There are 4 ways to turn a row about zero (a turn may also mirror it). The second row of each pair is the first, turned, with some noise. The first 36 pairs use one turn. New pairs use 2 turns, one after the other, and a turn may come again.
Known pairs, each followed by its turns in order:
[ 1.92  1.60  0.89 -0.01 -0.35 -4.54 -1.63 -0.87]
[-0.16  0.12  2.87 -0.36  1.74 -4.21  0.70  1.23] | Bigo

[ 1.81  0.12  1.98  0.12 -2.88  2.45 -0.88 -0.24]
[-0.03  0.74 -0.15  1.74  2.60 -2.02 -1.26 -2.53] | lafad

[ 1.68  3.11  1.02  2.74 -2.43  0.64  0.03 -3.33]
[-4.26 -0.60 -2.08 -0.31  1.39 -1.83 -0.82 -2.78] | lafad

[-0.25 -0.79 -0.09  1.80 -0.01  0.07 -2.02  0.51]
[-1.85 -0.62 -0.40  0.88 -0.12 -0.73  1.28  1.08] | rozib

[-0.78 -1.76 -0.44  1.48 -1.93  0.75  2.22  1.43]
[-0.85 -0.54  0.33 -2.17  0.36 -2.24 -2.25  1.23] | rozib

[-0.48  0.75  0.60 -1.33  3.17 -0.89 -1.37  0.70]
[-1.30  1.89  1.90 -1.77  0.55 -0.10 -0.39 -1.78] | Bigo

[-0.51 -2.32  1.05 -1.39  2.07 -1.45 -2.82 -0.91]
[ 1.32  3.53  0.81 -1.62  0.46  2.34  1.00  0.39] | lafad

[ 0.93  1.55  2.14  0.87 -2.04 -3.13  0.55 -0.41]
[-1.70  0.04  1.88  3.17  1.61 -2.25 -1.08  0.10] | betoz

[-2.64  1.15  0.02 -0.45 -2.60  0.21  0.32 -0.29]
[ 0.60 -0.53 -1.61 -3.39  0.04  0.12  0.82 -0.07] | rozib

[ 0.14 -2.33 -1.18 -1.40  0.79 -1.82 -0.17 -2.81]
[ 0.14 -2.17 -1.56  1.85  0.03  0.44 -1.23 -2.89] | rozib

[ 0.57 -0.10  2.08 -0.87 -1.09 -1.36  0.16  0.23]
[-0.67 -0.27  1.33  0.48 -0.14 -2.17 -1.09  0.22] | betoz

[ 3.54  3.64 -2.73 -2.58  0.41 -0.99  2.11  0.90]
[-1.60  4.93 -0.35  0.21  0.53 -0.89  0.56  4.13] | Bigo

[ 1.10  0.91 -0.63  0.53 -0.37  1.46 -0.18  0.61]
[ 0.76  0.79  0.60  0.12 -1.23 -1.03  0.48  1.09] | rozib

[ 0.69 -0.48 -1.80  0.91  2.70 -0.71 -2.66 -2.50]
[ 0.05 -0.48 -0.07 -1.02  1.60  0.23  4.33 -1.59] | betoz

[ 0.54  0.31 -0.03 -0.86  2.48 -2.42  0.42 -0.19]
[ 0.94  0.42 -0.87  0.76  0.21 -2.33  1.33 -1.97] | betoz

[ 0.56  1.12 -0.61 -0.18 -2.01 -0.96 -0.51 -0.77]
[ 0.96 -1.54  0.13 -0.96 -1.70  0.65  0.82 -0.20] | rozib

[-1.18  1.48  1.02  0.68 -0.05 -2.58 -1.75  1.11]
[-0.58  1.76  0.03 -0.68 -3.15  0.29 -0.82 -1.17] | lafad

[-0.76 -0.75 -1.06 -1.01  0.39 -1.00 -0.63 -2.56]
[-2.49 -1.71 -0.02 -1.08  0.61 -0.36  0.22  0.51] | Bigo

[-1.43  3.27  0.41  0.96 -1.16  2.22 -1.99 -0.15]
[ 3.12  0.00 -1.06 -3.52 -0.40  0.49 -0.37  0.81] | Bigo

[ 0.61  1.75  0.36  2.60 -1.16  0.40  1.28 -2.33]
[ 2.88 -2.13  0.84 -0.58  1.01 -1.07  1.12  1.38] | rozib

[-1.71  0.10  0.38 -0.61  0.48 -2.75 -0.92 -0.62]
[ 0.05  1.48 -0.11 -2.55 -1.61  0.82 -0.73  0.42] | lafad

[ 1.03 -0.44  0.18  3.79 -0.75  1.02 -3.56 -0.20]
[-3.32  2.02  1.27  2.71  0.98  1.37 -0.82 -1.79] | lafad

[ 0.03 -1.09 -2.47 -1.23  0.17  1.40  0.81  0.20]
[-1.93  0.61 -2.29  0.58 -0.41  1.24 -0.61  0.16] | Bigo

[-0.45 -0.48 -2.93  0.53 -0.13  0.52 -0.33  0.43]
[-0.57 -1.49  2.38  0.38  0.09  0.90 -0.38  1.00] | lafad

[-1.52  0.68 -0.75  0.04  0.90 -1.41  0.20 -1.82]
[ 1.42 -0.85 -0.53  1.61  0.65 -0.34  1.87  0.18] | betoz

[ 0.54  1.03  3.08  0.23  0.63 -2.13 -1.13  0.49]
[-0.11  0.10  1.16  0.19  2.53 -2.84 -0.97 -0.84] | betoz

[ 2.26 -0.16 -0.72 -1.25  0.68  0.62  0.94 -2.31]
[ 0.02 -1.46 -0.84 -1.34  2.47  0.65  1.53 -0.53] | lafad

[ 1.21  0.80  1.74 -0.73  0.59  0.87  1.31  0.70]
[ 0.95  1.74  2.18 -0.14  0.62  0.30 -0.14 -0.25] | rozib

[-0.06  2.13 -0.11  0.13 -0.46  1.93 -2.03 -0.46]
[-1.40 -1.03 -1.49 -1.08  2.01  1.07 -0.25  0.89] | betoz

[-1.51 -0.82 -1.23  2.47 -1.72  0.05  3.95  2.58]
[-0.18 -0.54  0.02 -3.00  1.09 -1.58 -3.72  3.15] | rozib

[ 0.87  0.73  2.36 -1.75 -1.06  0.93  2.53  1.98]
[-0.36  1.22 -0.74 -0.17 -1.43 -1.95 -3.43  1.37] | betoz

[ 1.03  1.90  2.36 -1.39 -1.81 -3.44  1.37  0.12]
[ 0.39  0.41  3.05  0.81 -1.69 -2.66  1.00  2.58] | Bigo

[ 0.61 -1.76 -1.55  0.39  0.97 -1.05 -2.87 -0.22]
[-0.32 -1.09  1.31 -1.37  0.06  0.55  2.02 -2.55] | betoz

[ 3.16 -1.69 -0.25  1.81 -1.86  0.37  0.65  0.26]
[-0.25 -1.45 -1.21  2.18  2.21  1.71 -1.73 -1.32] | lafad

[-0.46 -0.14  1.45  2.19  0.47  0.56 -0.06  1.22]
[ 2.34 -0.20  0.71  0.72  0.64  0.87 -0.43 -1.31] | Bigo

[-1.68 -2.41  1.99  1.11 -2.25 -0.80  0.60  3.42]
[ 2.09 -1.27  0.58  3.11 -2.48 -0.88 -2.26 -2.05] | Bigo

New pairs. What belongs after each?
[ 2.27 -0.89 -0.07  1.73  0.46 -0.43  0.88 -0.36]
[ 1.72  0.20  0.44 -1.40  1.31  1.38  0.81  0.78] | betoz rozib

[-0.20 -2.41  0.44  2.32 -0.01 -1.25  0.31  0.04]
[-0.47  1.65 -1.13  0.13 -1.08 -1.07  1.47  2.04] | lafad rozib

[-1.39 -2.18 -1.05 -0.20  1.54  0.18  1.41 -1.07]
[ 0.74 -2.18 -1.51  1.11  1.23 -0.36 -0.91 -1.72] | betoz lafad

[ 0.67 -0.32  2.07 -3.13 -1.34 -2.14  1.51 -2.29]
[-1.19 -1.83 -0.81 -1.07  0.13  0.80  4.40 -0.88] | rozib Bigo

[ 0.76 -0.49  1.23 -0.48  0.15  2.62 -1.39  2.05]
[-0.51  1.90 -1.29 -0.09 -1.31  1.24  1.13 -2.50] | betoz rozib

[-0.17 -0.96 -0.41 -2.44 -0.96  0.46 -0.50  2.39]
[-1.63 -2.02  0.12  2.37  0.60  1.26  0.35  0.35] | Bigo betoz

[-1.28  0.96  2.63 -2.51  2.10 -1.08  0.54 -0.36]
[-1.22  2.26 -0.28  1.02 -0.84 -1.14  0.13  3.54] | lafad Bigo

[ 0.53 -2.44  0.41 -2.10 -1.38  0.48 -1.68  1.16]
[-1.00 -1.80 -0.49 -0.21 -2.66 -1.83  0.82 -1.14] | betoz Bigo

[-0.13 -1.56 -1.06 -0.83  1.61 -0.39  0.60  0.11]
[-0.28  1.39 -0.44 -1.40 -1.01  0.03 -1.36 -0.08] | lafad betoz

[-2.13  0.34  1.69 -0.75 -0.54 -0.86  0.25  0.07]
[ 0.04  1.06 -0.09 -0.51 -0.26 -2.39 -0.49  1.35] | lafad Bigo

[-1.22 -0.06 -1.08  0.52  0.25  1.71  0.26  0.02]
[ 0.41  1.54  0.33  0.01 -1.04 -1.35 -0.18  0.15] | betoz rozib

[-1.09 -0.52  0.06  0.81 -1.69 -1.90 -0.98 -1.15]
[-2.54 -1.18  0.20  0.66  0.09  0.16 -0.85 -1.19] | Bigo rozib

[ 0.64  0.11 -0.41 -1.33 -1.65 -0.23  0.17  0.59]
[ 0.23 -0.33  0.17 -1.16 -0.82 -0.17  0.88 -1.58] | rozib rozib

[ 2.35  1.55  1.99  1.75 -0.98  1.72 -0.23 -0.03]
[-0.30  2.47  0.08  2.40  1.23  0.42  1.52  1.79] | Bigo Bigo

[ 1.02  0.12  0.81  2.33 -0.75  0.68  1.59  0.84]
[ 2.11  1.51 -0.92  0.74 -1.48  0.66  0.26 -0.81] | rozib lafad

[-0.22 -0.54  0.77 -1.73  0.09  0.80  0.09 -0.30]
[-0.07 -0.82 -0.10  1.08 -0.77  0.29 -0.42  1.47] | Bigo betoz

[-1.94  1.33  0.88  0.18  1.19  0.75 -1.54  0.88]
[-1.97  1.33 -0.59 -0.26  1.48 -0.01  0.71 -1.53] | betoz Bigo

[-0.33  2.17 -0.74 -0.92  0.07 -0.64  0.18  0.45]
[-0.17 -1.10  0.30 -1.25 -0.27 -0.01 -0.63 -1.71] | lafad rozib

[-0.35  0.34  2.71  2.89  1.71 -1.95 -0.43 -1.95]
[ 1.87  2.31 -3.41  0.74  1.37  1.00  1.90  0.62] | Bigo lafad

[ 0.14 -0.38  0.08  0.29  1.57 -1.13  0.50 -0.28]
[ 1.37  0.20  0.07 -0.54  1.15 -0.57  0.11  0.84] | Bigo betoz

[ 0.64  0.32 -0.81  0.12 -1.09  0.86 -1.78  2.83]
[-0.86  0.69  2.31 -0.10  1.92 -0.51  0.39  1.75] | lafad betoz

[-1.84  0.27  0.53 -0.85  0.19  0.75 -0.06  0.44]
[-0.20 -0.45  1.24 -0.68 -0.47  1.53 -0.26  0.46] | lafad rozib

[ 0.13  0.56 -1.62  0.70 -3.09 -0.22 -1.19  0.79]
[-0.63 -1.56  0.86  0.76 -2.68 -0.04 -1.75 -0.17] | rozib betoz

[ 1.86  1.31  2.52 -2.54  0.84  1.30  0.08 -1.57]
[-1.58 -0.39 -3.42 -0.39  1.64 -1.32  1.67 -1.38] | rozib lafad

[ 2.54 -1.14  2.08  0.50 -0.24 -2.75 -1.69  0.74]
[ 0.79  1.44  1.87  2.46  1.37 -2.60  1.59 -0.46] | Bigo betoz

[ 2.12 -0.73 -0.39 -1.01  0.78  0.07  1.40  0.67]
[-1.49  1.76 -0.01  0.26  0.05 -0.27 -0.44 -1.96] | rozib lafad

[-0.61  1.26 -1.96  2.16  1.37  0.77 -2.74 -0.80]
[ 0.60  2.38  0.18  2.05 -1.45  2.43 -0.99 -1.31] | rozib betoz

[-0.39  0.11  0.23 -0.89 -0.10 -0.65  0.40 -0.24]
[ 0.37  0.53 -0.25  0.08 -0.37 -0.44 -0.80  0.29] | Bigo lafad

[ 0.68 -1.30  0.76 -3.64  0.03  0.42 -1.36  2.31]
[ 1.07 -1.86  0.19 -3.33 -1.63  0.49  0.34  2.24] | rozib Bigo

[ 2.32  2.07  0.42 -1.55 -0.20 -1.88 -1.86  1.21]
[-1.19 -2.18 -0.92 -0.52 -0.10  0.02  3.23  1.93] | lafad Bigo

[ 0.82 -0.57 -0.92 -0.95 -1.98  0.69  2.45 -0.72]
[-0.56 -1.26  0.94  0.83 -1.82  0.90  1.18 -2.19] | rozib rozib

[-2.02 -1.51 -2.65 -0.78 -1.47  1.18 -0.91  1.55]
[-0.47 -3.12 -1.09  2.20 -1.10  1.46  0.08 -1.31] | rozib betoz

[ 2.37  2.13  0.75  0.00  0.01  1.61 -0.89 -1.18]
[-1.44  2.66  0.74  1.20  0.04 -1.40 -0.86  1.29] | rozib betoz

[ 0.32 -0.83 -1.66  1.33 -0.28 -2.13 -0.37  0.73]
[ 1.56 -1.19  0.54 -0.01  1.95 -1.15  1.22 -0.34] | betoz rozib

[-1.29 -0.41  0.71  1.16 -0.09  1.85  1.04 -1.00]
[-1.81  1.34  1.66  0.22  1.12 -0.44 -0.27  0.04] | rozib Bigo

[ 2.39  2.13  5.83 -0.49  1.01 -1.56  0.25  1.16]
[ 1.84  2.38 -0.47 -2.53  2.04 -2.72 -1.83  4.20] | rozib betoz

[-4.66 -0.99 -2.23 -0.46 -1.64 -1.69 -0.11 -2.51]
[ 2.62  3.23  3.37  0.19  1.01  1.06 -2.39  1.61] | Bigo lafad

[-1.42 -1.28 -1.41 -1.05  1.29 -1.02 -2.10 -0.46]
[-1.84 -1.24 -0.70  1.93 -0.06  0.50  2.31  0.38] | betoz Bigo

[ 0.23 -0.40  1.72 -0.63  0.43 -2.33  3.43  0.45]
[-0.97 -0.51  2.06 -2.06  2.24 -0.75  1.35  1.75] | Bigo rozib

[ 0.92 -1.25  1.80 -0.49  1.09 -1.58 -1.05 -1.31]
[-0.03 -1.10  1.31 -0.04  1.39  2.08 -1.15 -1.26] | betoz rozib

[-0.22  1.77  1.35 -1.68  1.41 -2.44 -1.36 -0.70]
[ 2.13  2.01 -1.66 -1.82 -1.35 -1.45  0.03 -0.46] | Bigo lafad

[-1.90 -0.74 -1.66 -0.46  1.39  0.03  1.22 -2.19]
[-1.75  2.91  0.08 -1.00 -0.11  0.98 -1.58 -0.52] | lafad rozib

[ 1.17  2.10 -0.69  1.05 -2.37  0.00  1.12  0.51]
[-1.55 -2.65 -1.64  0.68  0.37 -0.87  0.28 -1.16] | lafad rozib

[ 1.84 -0.98 -0.85  1.31  0.72 -4.15  0.67 -2.09]
[ 0.31  2.55 -1.86  1.22 -2.71  1.81  0.72  2.65] | Bigo lafad

[-1.48 -0.70  0.22  0.17  0.17 -0.73  0.40  0.28]
[-0.58  0.56  0.27 -0.76 -1.30  0.43  0.49  0.56] | lafad rozib

[-0.74  0.08 -0.99 -0.99  2.41  0.42 -1.73 -0.39]
[ 0.25  0.82  0.97 -2.35  0.26 -1.34  1.43  0.83] | Bigo lafad

[ 1.31 -0.39 -0.37 -0.44  0.65 -1.59  0.20 -0.24]
[ 1.11 -1.27 -0.86 -0.14  0.26 -0.06  0.43 -0.92] | rozib Bigo

